The rows come from 4 hidden closed curves, with some noise, and rows from the same curve form a group. Each curve winds through 8 dimensions. The rows are also pushed far along 4 directions, which tell nothing about the answers.
Known rows, each followed by its group:
[ 1.09  2.88  0.92 -0.72  1.63  0.94  1.95 -2.28 -0.73  0.47 -1.98  3.26
 -0.06 -1.09 -0.63  0.25  1.96  0.98] | (2)
[-2.26 -0.43 -0.64 -0.40  0.38  0.79 -0.88  0.12 -0.66 -1.04  3.37 -0.30
  0.76 -1.09  0.10  1.63 -0.74 -1.35] | (3)
[-2.86  3.02  1.48 -0.54  1.21  1.40 -1.05 -0.89  1.39  0.49 -0.80  2.66
  1.82 -0.45  0.54  0.92 -0.67  0.24] | (1)
[-3.71 -0.18 -2.78  0.45 -0.24 -0.01 -0.53  1.01 -1.47  0.67  3.64  1.12
  1.22 -0.15  2.51  3.39 -1.46 -0.49] | (3)
[-1.19 -0.65  0.23 -0.49  1.06 -0.05 -1.18 -0.99 -0.83 -0.18 -1.84  2.64
  0.35 -1.11 -1.75  0.42  0.27  1.37] | (3)
[-1.18  3.18  0.16  1.28  0.71  1.44  0.44  0.15 -1.55 -0.33  0.21  1.84
  1.07  0.29  0.34 -0.18 -1.10  0.52] | (1)
[ 1.62 -0.27  0.52 -1.78  0.62 -0.67 -0.10  0.00 -2.12  0.27 -2.61  2.39
  0.56 -0.28 -0.82 -1.18  0.76  0.91] | (2)
[ 1.29 -6.68 -0.36 -0.81 -1.99 -1.97 -0.85  1.11  0.10  0.44  1.87 -5.81
 -0.98  1.13 -0.07 -1.51  0.22 -2.51] | (0)
[-1.76 -1.82  2.70  0.49  0.23  1.91 -1.53  0.04  2.91 -0.14 -4.26 -0.42
  0.49  0.64  0.05 -1.58 -0.36  0.30] | (2)
[ 0.81 -0.16 -0.42 -1.51  0.06  0.43  0.75  0.52  0.85 -0.16  0.62 -0.65
  0.48  0.38  0.37  0.58 -1.57 -0.58] | (1)
[-1.99 -1.82 -0.44  0.06 -1.06  0.88 -0.14  1.82  1.71  0.47  0.39 -1.01
  0.56  1.14  2.30  1.76 -1.63 -1.12] | (1)
[-1.66  1.65 -0.98  0.20  0.94 -0.47 -0.50  1.08  1.14 -0.54  0.76  1.13
  0.42 -1.57  1.19  0.95  0.20  0.60] | (2)
[-0.87  0.40 -0.24 -0.51  1.14  0.07 -0.99 -0.28 -0.53 -0.95  1.35  1.80
 -0.72 -2.13  0.17  1.57  0.16  0.34] | (0)
[-0.91  1.20  1.31 -1.99  0.65  0.14  0.78 -0.66 -0.36  0.18 -2.04  2.40
  1.61 -0.94  0.49  0.86  1.25 -0.51] | (3)
[ 1.30  1.89  1.46 -1.50 -0.42 -0.62 -0.61 -1.37 -0.78 -0.86 -3.21  2.30
  1.02 -0.54 -1.99 -0.50  0.25  1.08] | (3)
[ 0.95  1.43 -0.66  1.90 -0.03  0.25  1.10  0.94  1.84  0.58  0.02 -1.72
 -0.40  1.89  0.46 -1.56 -1.70  0.46] | (2)
[ 1.29  3.55  2.72 -0.66  1.29  0.06 -0.24 -2.17  0.34  0.97 -2.41  2.39
 -0.34 -0.59 -1.12 -1.61  2.11  2.06] | (3)
[ 1.71  1.36 -0.66  1.16 -0.44 -0.38  2.96  0.39 -1.69  0.48  0.02  0.08
 -0.77  0.81  0.91 -0.26  0.63 -0.48] | (3)
[-0.06 -1.75  0.14 -0.21 -0.07  1.18 -0.51 -0.55  1.72  1.26  0.10 -1.61
  0.09  1.08  1.43 -0.41 -0.45 -0.97] | (1)
[ 0.71  0.87  1.27 -0.46  0.36  0.50 -1.33 -0.18 -2.10 -1.23 -1.08  2.05
  0.09 -0.86 -1.47 -0.91  0.80  1.51] | (0)
[ 1.90  0.52 -0.54  0.80 -0.54 -0.20  1.23  1.11 -2.82 -0.48  0.18  0.16
 -0.46  0.45  0.21 -1.22  0.28 -0.52] | (1)
[ 0.77  3.83 -0.49  1.12  1.23 -0.13  0.33  0.12  0.02  0.01 -0.13  2.21
 -0.22 -0.04 -1.53 -0.67 -0.83  2.28] | (2)
[ 0.64  2.25  0.36 -1.83  1.82 -0.32  0.29 -3.31 -0.71  0.39 -0.54  2.46
  0.39 -1.79 -0.18  0.45  1.15 -0.29] | (2)
[-0.83  0.33  0.73  3.18 -1.53 -0.43 -0.71  0.58  1.38  0.48  0.85 -2.52
 -1.49  1.61  0.34 -0.74 -0.53  0.43] | (1)
[-2.14  0.82 -1.08  0.31  1.45  1.99  0.13 -1.64  1.73  0.67  2.36 -0.33
  0.83 -0.14  1.35  1.38 -1.77 -1.13] | (2)
[-0.28 -1.52  2.28 -1.74 -0.02  0.26 -0.66 -1.47  2.51  0.60 -2.86 -0.73
  0.61  0.19 -0.22 -0.40 -0.37 -1.37] | (2)
[-2.57  1.47 -0.33  0.31  2.03 -0.24 -0.95 -1.25  2.80  0.70 -2.07  2.07
  0.72 -1.47  0.99  0.57  0.08  1.34] | (3)
[-3.65 -2.37 -1.16  0.46 -0.37  3.17 -0.65  1.60 -0.28 -0.77  2.50  0.10
  1.27  0.68  1.60  3.01 -3.13 -1.72] | (2)
[ 0.51  0.93 -0.71 -0.50  0.78  1.23 -1.11 -0.01  0.90 -1.71 -1.27  1.05
  1.08 -0.74 -1.26 -0.63 -0.82  1.19] | (0)
[-0.68 -2.87  1.83 -0.03 -0.31  0.71  0.13  0.93  1.18  0.68 -1.93 -0.75
 -0.43  0.92 -0.50 -0.37  0.44 -0.50] | (0)
[ 0.92  2.33 -0.28  0.34  0.58 -0.46  0.74 -1.28 -1.86  0.31  2.12  0.71
 -0.46 -0.08 -1.89 -0.15  0.42  0.61] | (2)
[-1.97 -1.16 -1.34 -2.96  1.62 -1.20 -0.65 -0.98 -3.27 -0.59  0.21  4.58
  1.61 -3.35 -1.02  2.82  1.19 -0.56] | (3)
[-0.09  0.25  1.35 -0.25 -1.50 -1.86  0.17 -0.28 -1.67  0.04  0.87 -0.76
 -0.31  0.01 -0.94  0.29  0.98 -0.80] | (1)
[ 1.00  3.12  0.16  1.97  0.10  1.76  2.17 -1.38 -1.10  0.80  0.10  1.15
 -0.84  1.19  0.29  0.14  0.44  1.17] | (2)
[-0.01  0.17 -0.27  1.42 -0.36  0.84  0.94  0.08 -0.40 -0.20  0.93  0.33
 -1.39 -0.08  0.26  1.01  0.63 -0.43] | (1)
[-0.03 -2.44 -1.64  0.19  0.05  0.82 -0.33  0.67  1.48  0.20  0.21 -1.23
 -0.45  0.65  2.08  0.41 -1.81 -0.57] | (2)
[ 0.23  2.58  3.24 -1.69  2.86  0.82 -0.46 -2.94  1.02  0.47 -5.10  4.49
  0.60 -1.85 -2.73 -1.43  2.85  1.99] | (0)
[-0.90 -3.44 -0.84 -0.95  1.04  1.60 -0.04  1.73 -0.34 -0.78  0.63  0.51
 -0.08 -0.76  0.21  0.96 -0.62 -0.89] | (3)
[-0.02 -0.60  0.09 -0.62 -0.49 -0.10 -0.94 -0.13  2.40  0.13 -0.59 -1.44
  0.55  0.50 -0.23 -0.22 -0.72 -0.08] | (0)
[ 0.25 -2.12  0.91 -2.30  0.74 -2.34 -1.63  0.29  0.35 -0.38 -2.82  0.59
  0.21 -1.69 -0.75 -1.02  1.01  0.72] | (1)
[ 0.18 -1.03 -0.98 -0.23  1.02  0.79  0.25 -0.46  0.37 -0.03  1.61 -1.35
 -0.48 -0.54  1.61 -0.19 -0.45 -1.63] | (0)
[-2.81 -2.59 -1.98 -0.90 -0.15  2.08 -0.51  3.31 -0.48 -1.25  2.66  0.18
  1.83  0.03  1.86  2.65 -2.93 -1.78] | (1)
[-1.13  0.46 -1.73  0.73  0.87  1.21  0.26  1.14 -1.18 -0.78  0.79  1.31
  0.69 -0.46  1.65  0.53 -1.02 -0.03] | (2)
[ 1.16 -2.51  0.65 -3.94 -0.47 -1.55 -0.36  0.80 -0.56 -1.21 -1.62  0.49
  0.58 -1.68  0.36  0.75  0.56 -1.60] | (0)
[-1.78 -1.24 -1.31  1.52 -0.69  2.37 -0.99  1.64  0.36  0.21  3.31 -1.64
  0.41  1.57  1.99  0.68 -2.21 -1.36] | (1)
[ 1.34 -1.41 -1.53 -0.90 -0.16 -0.71  0.31 -0.16  0.34 -0.23 -0.72 -0.44
 -0.03 -0.18  0.67  0.12 -0.80 -0.55] | (3)
[ 1.58  1.35  2.21  1.68 -0.13 -0.01 -1.84 -1.03  1.45 -0.40 -1.52 -1.62
 -1.54  0.82 -1.40 -3.04 -0.06  1.93] | (0)
[-2.33 -0.41  0.65 -0.28  0.05  0.19 -0.60  0.50  1.61  0.82  0.30 -0.26
  0.85  0.24  0.66  0.76 -0.47 -1.06] | (0)
[ 0.46 -0.06  0.42  0.99 -0.91  0.88  0.53 -0.18  1.09  0.35 -0.99  0.04
 -1.32  0.67  0.80  0.84  0.12  0.67] | (2)
[-0.74 -1.79 -0.18 -2.79 -0.25  0.03 -0.67  1.10  0.32 -1.33  0.15  0.44
  1.03 -1.35  1.34  2.13 -0.99 -1.51] | (0)
[-1.53  0.11  1.94  3.11 -0.04  3.37 -2.71 -0.14  3.25 -0.18 -1.37 -2.13
  0.00  2.45 -0.92 -2.68 -1.98  2.32] | (0)
[ 0.44 -1.08 -0.37  1.26 -0.58  1.05  0.18  0.30  2.71  1.01  0.32 -2.51
 -0.92  1.54  1.74 -0.53 -1.04 -0.85] | (1)
[ 0.04  3.40 -1.83 -0.65  1.53 -0.32  1.54  0.38 -5.35 -0.39  3.90  5.21
 -0.07 -2.24 -0.74  2.63  0.64 -0.08] | (3)
[ 0.92  0.84  0.73  0.93 -0.20 -0.93 -1.23 -0.84 -0.99  0.38  0.90 -0.59
 -1.08  0.27 -1.09 -1.39  0.73  1.27] | (1)
[-2.30  0.70 -0.06  0.91  0.28  0.09 -0.48  0.13  0.55  0.85 -0.20  0.84
  0.32 -0.10  1.70  0.79  0.60  0.91] | (3)
[ 0.33 -2.31 -0.71 -0.31  0.34  0.00  0.11  1.67  0.27 -1.11 -0.15 -0.37
 -0.55 -0.74  0.07 -0.04 -0.16 -0.70] | (0)
[ 1.08 -2.60  0.12 -1.07  1.47  0.95 -0.04 -1.12  1.13  0.53 -3.28  1.30
 -0.34 -0.10 -1.04 -0.67 -0.09  0.54] | (3)
[ 0.65  1.90  1.79  4.23 -3.64  1.22  0.85  1.57  1.03  1.36  1.38 -4.44
 -0.80  5.48  0.40 -1.80 -2.66  0.26] | (1)
[ 0.50 -0.35 -1.77  0.95 -0.55 -0.23  1.56  1.85 -1.78 -0.73  2.17  0.01
 -0.90 -0.15  0.10  0.94 -0.23 -0.80] | (0)
[-0.34  2.53  2.02 -0.54  0.52  0.51 -0.40 -1.05  0.81  0.23 -0.35  0.54
  0.84  0.01 -0.77 -0.54 -0.15 -0.19] | (3)

New rows. What belongs after each?
[ 2.12 -3.11  1.36 -3.68  1.07 -2.07 -1.28 -0.87  2.29  0.38 -4.96  0.94
  0.00 -1.84 -1.50 -1.64  2.41  0.65] | (0)
[-0.75 -2.77  2.28 -1.31  0.31  0.36 -1.11 -0.78  2.78  1.52 -4.50 -0.18
  0.86  1.15 -0.42 -1.36 -0.14  0.26] | (3)
[-1.12 -0.48  0.17 -0.33  2.55  1.73 -0.70  0.25  0.43  0.09 -0.16  2.58
 -0.43 -1.06 -1.06  0.22 -0.28  0.86] | (3)
[ 1.07 -2.20 -0.73 -1.83  0.70  0.22 -0.40  0.24  0.87 -0.11 -1.62  0.24
  0.14 -0.65  1.19 -0.21  0.12 -0.03] | (0)
[ 3.06 -0.39 -1.95 -1.89 -1.39 -1.83  1.75  1.46 -4.47 -1.65  0.95  1.67
 -0.03 -1.12 -1.02  1.43  1.38 -0.51] | (0)
[ 0.96 -0.84  0.43  1.63 -0.80  0.40 -1.28  0.09  2.34  0.18 -1.61 -2.25
 -1.16  1.49  0.68 -1.95 -0.41  1.90] | (3)
[ 1.04 -0.74  1.66 -2.46  0.38 -0.14  0.52 -1.34  1.28  0.45 -2.51 -0.10
  0.52 -0.30  0.36 -0.52  0.87 -1.33] | (0)
[ 0.89  1.41  0.75 -0.22  0.54  0.44  2.39 -0.56 -0.15  0.53 -0.53  0.59
 -0.09  0.11 -0.96  0.00  1.30 -0.08] | (2)
[-0.80 -0.14  0.08  0.12 -1.67 -0.55 -0.45  0.17 -0.90 -0.23  0.01 -0.42
  1.13  1.15 -0.34  0.46 -1.48 -0.70] | (3)
[ 0.73  3.44  3.06  1.90  1.39 -0.35 -2.33 -2.56  1.73  0.91 -3.47  1.29
 -1.32  0.22 -2.35 -3.44  1.35  4.37] | (1)
[ 1.65  3.45  1.99  0.15  0.78 -2.01 -1.18 -2.22 -1.70  0.55 -1.85  2.30
 -0.95 -0.91 -2.20 -2.21  2.27  3.02] | (1)
[-1.97  4.21  0.74  0.68  0.60  1.66 -0.28 -0.16  0.20  0.28  2.33  1.55
  1.00  0.44  0.11  1.14 -1.86  0.04] | (3)
[ 3.98 -1.38  0.08 -0.34 -2.28 -2.83  0.39  0.54 -2.22 -0.17 -0.81 -2.21
 -1.25  0.69  0.03 -2.03  1.57  0.28] | (3)
[-0.79 -1.24 -1.18 -2.70  0.86 -1.51 -0.11  0.17 -1.21 -0.68  1.45 -0.40
  1.67 -1.53  0.80  0.70 -0.75 -1.95] | (1)
[-0.28 -1.90 -1.74 -2.26  1.51  0.47 -0.35 -0.65  1.55 -0.74 -0.59  0.89
  0.79 -1.90  1.20  1.44 -0.71 -0.95] | (3)
[ 1.98 -0.54  0.51  0.61 -0.48  0.11  1.04 -0.57 -1.68  0.79 -0.54 -0.42
 -1.15  1.22 -0.71 -1.28  1.29  0.83] | (2)
[ 0.99  1.01  1.93  1.73 -0.78  1.62  0.00 -0.59  1.63  1.00 -1.16 -1.90
 -0.86  2.40  0.32 -2.01 -0.19  1.08] | (3)
[ 2.12 -0.66 -0.49  0.18 -0.75 -0.05  0.81  0.44  0.12 -0.52 -1.58  0.12
 -0.78  0.48 -1.68 -0.34  0.60  1.21] | (0)
[ 0.69  1.50  0.98  1.16 -0.94  0.37  0.84  1.11 -1.15  0.21 -0.22  0.28
  0.07  2.03 -1.71 -0.76 -1.27  0.68] | (2)
[-2.21 -1.85 -0.77 -0.06  0.13  1.61  0.61  0.98  3.87 -0.10  0.88 -1.58
  0.14  0.12  1.65  2.19 -1.50 -1.50] | (2)
[-0.66 -1.60  1.60  1.91 -1.72  0.82 -0.04  0.27  2.00  2.02 -1.87 -2.69
  0.01  3.82  0.52 -1.52 -1.59  0.04] | (3)
[-0.61  1.89  0.53  0.41  0.20  1.07  0.95  0.76 -0.08  0.09 -0.01  0.99
  1.03  1.23 -0.99  0.12 -1.58  0.16] | (2)
[-0.81 -2.65 -0.53  1.94 -0.98  1.24 -0.72  1.37  2.39 -0.51  0.37 -2.42
 -1.57  0.91  1.28  0.49 -1.42 -0.10] | (2)
[ 1.94 -5.08 -0.17  2.29 -2.65  1.33  0.68  1.32  3.57  0.50 -1.09 -6.52
 -1.32  4.22 -0.65 -2.33 -1.58 -0.35] | (0)
[-1.35 -1.67  1.00  1.19  0.36  0.51 -0.34 -0.43  0.71  0.47 -1.98 -0.28
 -0.45  0.39 -0.48 -0.87  0.71  0.69] | (3)
[-1.07  2.11 -0.55  0.78  2.31  1.21  0.03 -0.24  1.85  0.98  0.89  1.75
 -0.28 -0.36  0.39  0.38 -1.44  0.47] | (3)
[ 0.90  2.37  1.12 -1.24 -0.24 -0.16 -0.62 -1.34 -0.74 -1.01 -2.53  2.47
  1.12 -0.60 -1.67  0.04 -0.09  1.10] | (3)
[ 1.67  2.54  3.39  0.82 -1.49 -0.36 -0.06 -0.47  0.64  1.15 -2.58 -0.76
 -0.20  2.33 -1.46 -2.61  0.25  1.03] | (1)
[-1.27 -3.40  0.18 -4.09  2.34  0.01 -2.80 -0.68  1.12 -1.68 -0.34  0.86
  0.94 -3.74 -0.09  0.81  0.22 -1.37] | (0)
[-0.02  2.10  1.05 -0.81  2.10 -0.43 -1.77 -1.92  1.87 -0.13 -2.24  1.94
 -0.29 -2.22 -0.29 -0.95  1.74  2.31] | (3)
[ 0.52  2.58 -0.27  3.38 -0.94  1.64  1.02 -0.29 -1.04  0.16  2.54  0.36
 -2.13  1.04 -0.14  0.88  0.19  0.71] | (1)
[-0.62  0.39 -0.97 -0.33  0.88 -0.54 -1.03  1.44  0.60 -0.37  0.60  1.09
 -0.15 -1.24  0.83  0.43 -0.37  0.63] | (3)
[-1.66  2.70 -0.31  3.60 -1.25  2.00 -0.43  2.02 -0.16 -0.95  3.01 -0.81
 -0.28  1.94  0.04  0.43 -2.87  0.97] | (3)
[ 0.11  0.85  1.38  0.43 -1.12 -0.47  0.66 -0.44 -0.62  1.66 -1.74  0.31
  0.48  1.87 -0.12 -0.66 -0.06  0.31] | (3)
[ 0.42 -3.02 -0.44 -3.96 -0.26 -2.69 -0.32  1.02 -3.98 -1.35  2.65  0.15
  0.96 -2.53 -0.98  1.21  1.29 -3.23] | (3)
[-1.30 -3.89 -3.03 -0.65 -0.74  2.10 -0.74  2.42  0.72 -2.05  2.66 -2.57
  1.63  0.41  1.31  1.33 -3.18 -2.15] | (0)
[ 0.16  0.86 -2.24  0.22  1.70  2.06  0.77  0.06 -0.49 -0.73  0.98  1.37
  0.63 -0.80  1.14  0.24 -0.69 -0.13] | (0)
[ 1.37 -0.45  0.42 -0.16 -0.16  0.01  0.08  0.56 -1.31  0.51 -2.02  0.86
  0.16  1.10 -0.42 -1.51 -0.25  0.94] | (2)
[-0.81  4.57 -1.03  2.35  1.23  1.05  1.29 -0.35 -2.82  0.81  4.17  2.63
 -0.85  0.09 -0.26  1.31 -0.59  0.83] | (3)
[-2.19  0.19 -0.33  1.13 -0.44  2.49  1.30  0.28 -0.59 -0.28  2.68 -0.53
  0.46  1.06  0.79  2.03 -1.72 -1.37] | (1)
[-1.45 -1.01 -0.32 -1.95  2.54  1.00 -1.46  0.25  1.60 -1.64 -0.85  1.95
  0.83 -3.00 -0.01  0.60 -0.41 -0.44] | (0)
[-0.57  0.16  1.07 -0.83 -0.30  1.02 -0.19 -0.48  1.17 -0.42  0.37 -1.32
  1.06  0.24  0.21  0.08 -0.84 -1.36] | (3)
[-3.31 -3.76  1.46 -2.57  2.14  3.23 -2.41  1.06  5.23 -0.39 -2.20  0.16
  1.82 -0.70  0.58  0.61 -2.31 -1.02] | (3)
[-0.94  1.41  0.88  2.59 -0.55  1.79 -1.36 -0.11  0.38  0.09  0.61 -1.03
  0.18  1.87 -1.12 -1.54 -0.92  1.51] | (0)
[ 1.79 -3.47  0.48 -0.99 -0.65 -1.04 -1.44  0.15  1.36 -0.04 -2.94 -1.77
 -0.75  0.22  0.02 -1.91  0.62  0.87] | (3)
[ 3.73  0.74  0.60  1.67 -3.43 -2.11  3.18  1.29 -0.92  0.58  0.30 -3.48
 -1.95  2.59 -0.18 -1.17  0.78 -0.91] | (2)
[-0.99  0.95  0.35  0.00 -0.60 -0.47  0.13  0.43 -1.04 -0.55  0.52  2.20
 -0.68 -1.06 -0.40  2.47  0.76  0.53] | (1)
[-0.22 -3.95 -0.57 -1.76 -0.43 -0.63 -0.09  1.58  1.69 -0.56  0.50 -1.46
 -0.50 -0.70 -0.35  1.32 -0.20 -1.43] | (2)
[ 0.19 -3.22 -2.05  0.04 -2.08 -1.11  1.34  4.01 -2.98  0.05  3.07 -3.39
  1.04  2.07  1.69 -0.38 -1.27 -2.46] | (2)
[ 0.94 -1.44 -0.41 -2.16 -1.58 -1.44  1.04  0.50 -3.25  0.65  0.22  0.67
  1.16  0.77  0.32  1.01 -0.02 -1.58] | (3)
[-1.00 -0.91 -0.46 -1.21  1.58  1.00 -0.45 -0.56  2.98  0.42 -1.00  0.57
  0.41 -1.23  1.71  0.94 -0.28 -0.87] | (1)
[ 0.12 -0.32 -3.91  0.47  0.27  1.60  1.53  1.69 -2.34 -0.85  3.80  0.02
  0.62 -0.06  2.51  1.35 -1.44 -1.67] | (0)
[-0.54  1.54 -2.07 -0.74  1.52  0.46 -0.37 -0.22 -0.06 -0.86  0.63  2.68
  1.34 -1.76 -1.26  1.07  0.20  0.80] | (0)
[ 1.03 -0.15 -1.01 -2.69  1.29 -1.64  0.59 -0.82 -2.13  0.18 -0.38  1.28
  0.99 -1.53  0.95 -0.03  0.64 -0.35] | (1)
[-2.49  1.22  1.16 -0.15  0.40  1.50 -1.15  0.28  1.33 -0.41  0.01  0.60
  1.43 -0.03  0.72  0.57 -1.43 -0.49] | (0)
[-0.17  0.04 -0.51  1.04  0.67  0.71  0.72  0.41 -1.50  0.84  2.77  0.23
 -1.02  0.58 -0.31  0.17 -0.48 -0.46] | (3)
[-0.40 -0.50 -1.58 -2.70  1.65 -0.67  0.50  0.99 -2.77 -1.22 -0.26  2.97
  1.73 -2.90  1.01  0.97  0.99 -1.31] | (2)
[ 0.63  0.51 -0.16  1.15  0.47  0.65  2.04  0.12  0.59  0.67 -1.36  0.07
 -0.63  0.69  0.87 -0.47  0.26  0.06] | (3)
[ 1.99 -2.56  0.23 -4.52  0.94 -4.04 -0.72 -0.33 -1.55 -0.20 -0.74  0.38
  0.13 -3.29 -0.38 -0.73  3.39 -1.43] | (3)
[-2.29 -7.71 -1.23 -1.86 -0.32 -0.16 -1.29  1.06 -0.10 -0.07  0.20 -1.95
  1.06 -0.20  0.23  1.18 -1.07 -2.51] | (3)
[-1.47  2.47  0.85  3.97 -0.92  2.52 -1.05  1.55  1.64 -0.86  0.84 -1.10
 -0.50  2.23 -0.25 -0.76 -2.54  1.90] | (3)
[-0.89 -1.45 -2.34 -0.90  1.00  0.51 -0.19  1.56 -0.36 -0.72  2.11  0.70
  0.70 -0.74  0.20  1.30 -1.88 -0.56] | (2)
[-1.26  4.24  3.21  0.45  1.55  0.72 -0.52 -2.47  2.08  1.49 -4.89  3.58
  0.78  0.11 -0.96 -1.13  1.05  2.90] | (3)
[-0.43 -0.28 -1.32  0.00  0.88  1.14 -0.99  0.14  1.81 -0.74 -0.36  0.06
  1.12 -0.40 -1.24 -0.46 -0.70  0.79] | (0)
[ 0.25  3.04 -0.06  1.73 -0.33  1.74  1.72  0.03 -0.85  0.54 -0.33  1.16
  0.49  2.02  0.84 -0.13 -1.73  0.43] | (2)
[ 1.82 -1.71  0.88 -1.09 -2.44 -2.46  0.25  0.19 -2.26  0.04  1.37 -2.18
 -0.44  0.84 -1.61 -0.16  0.04 -2.06] | (2)
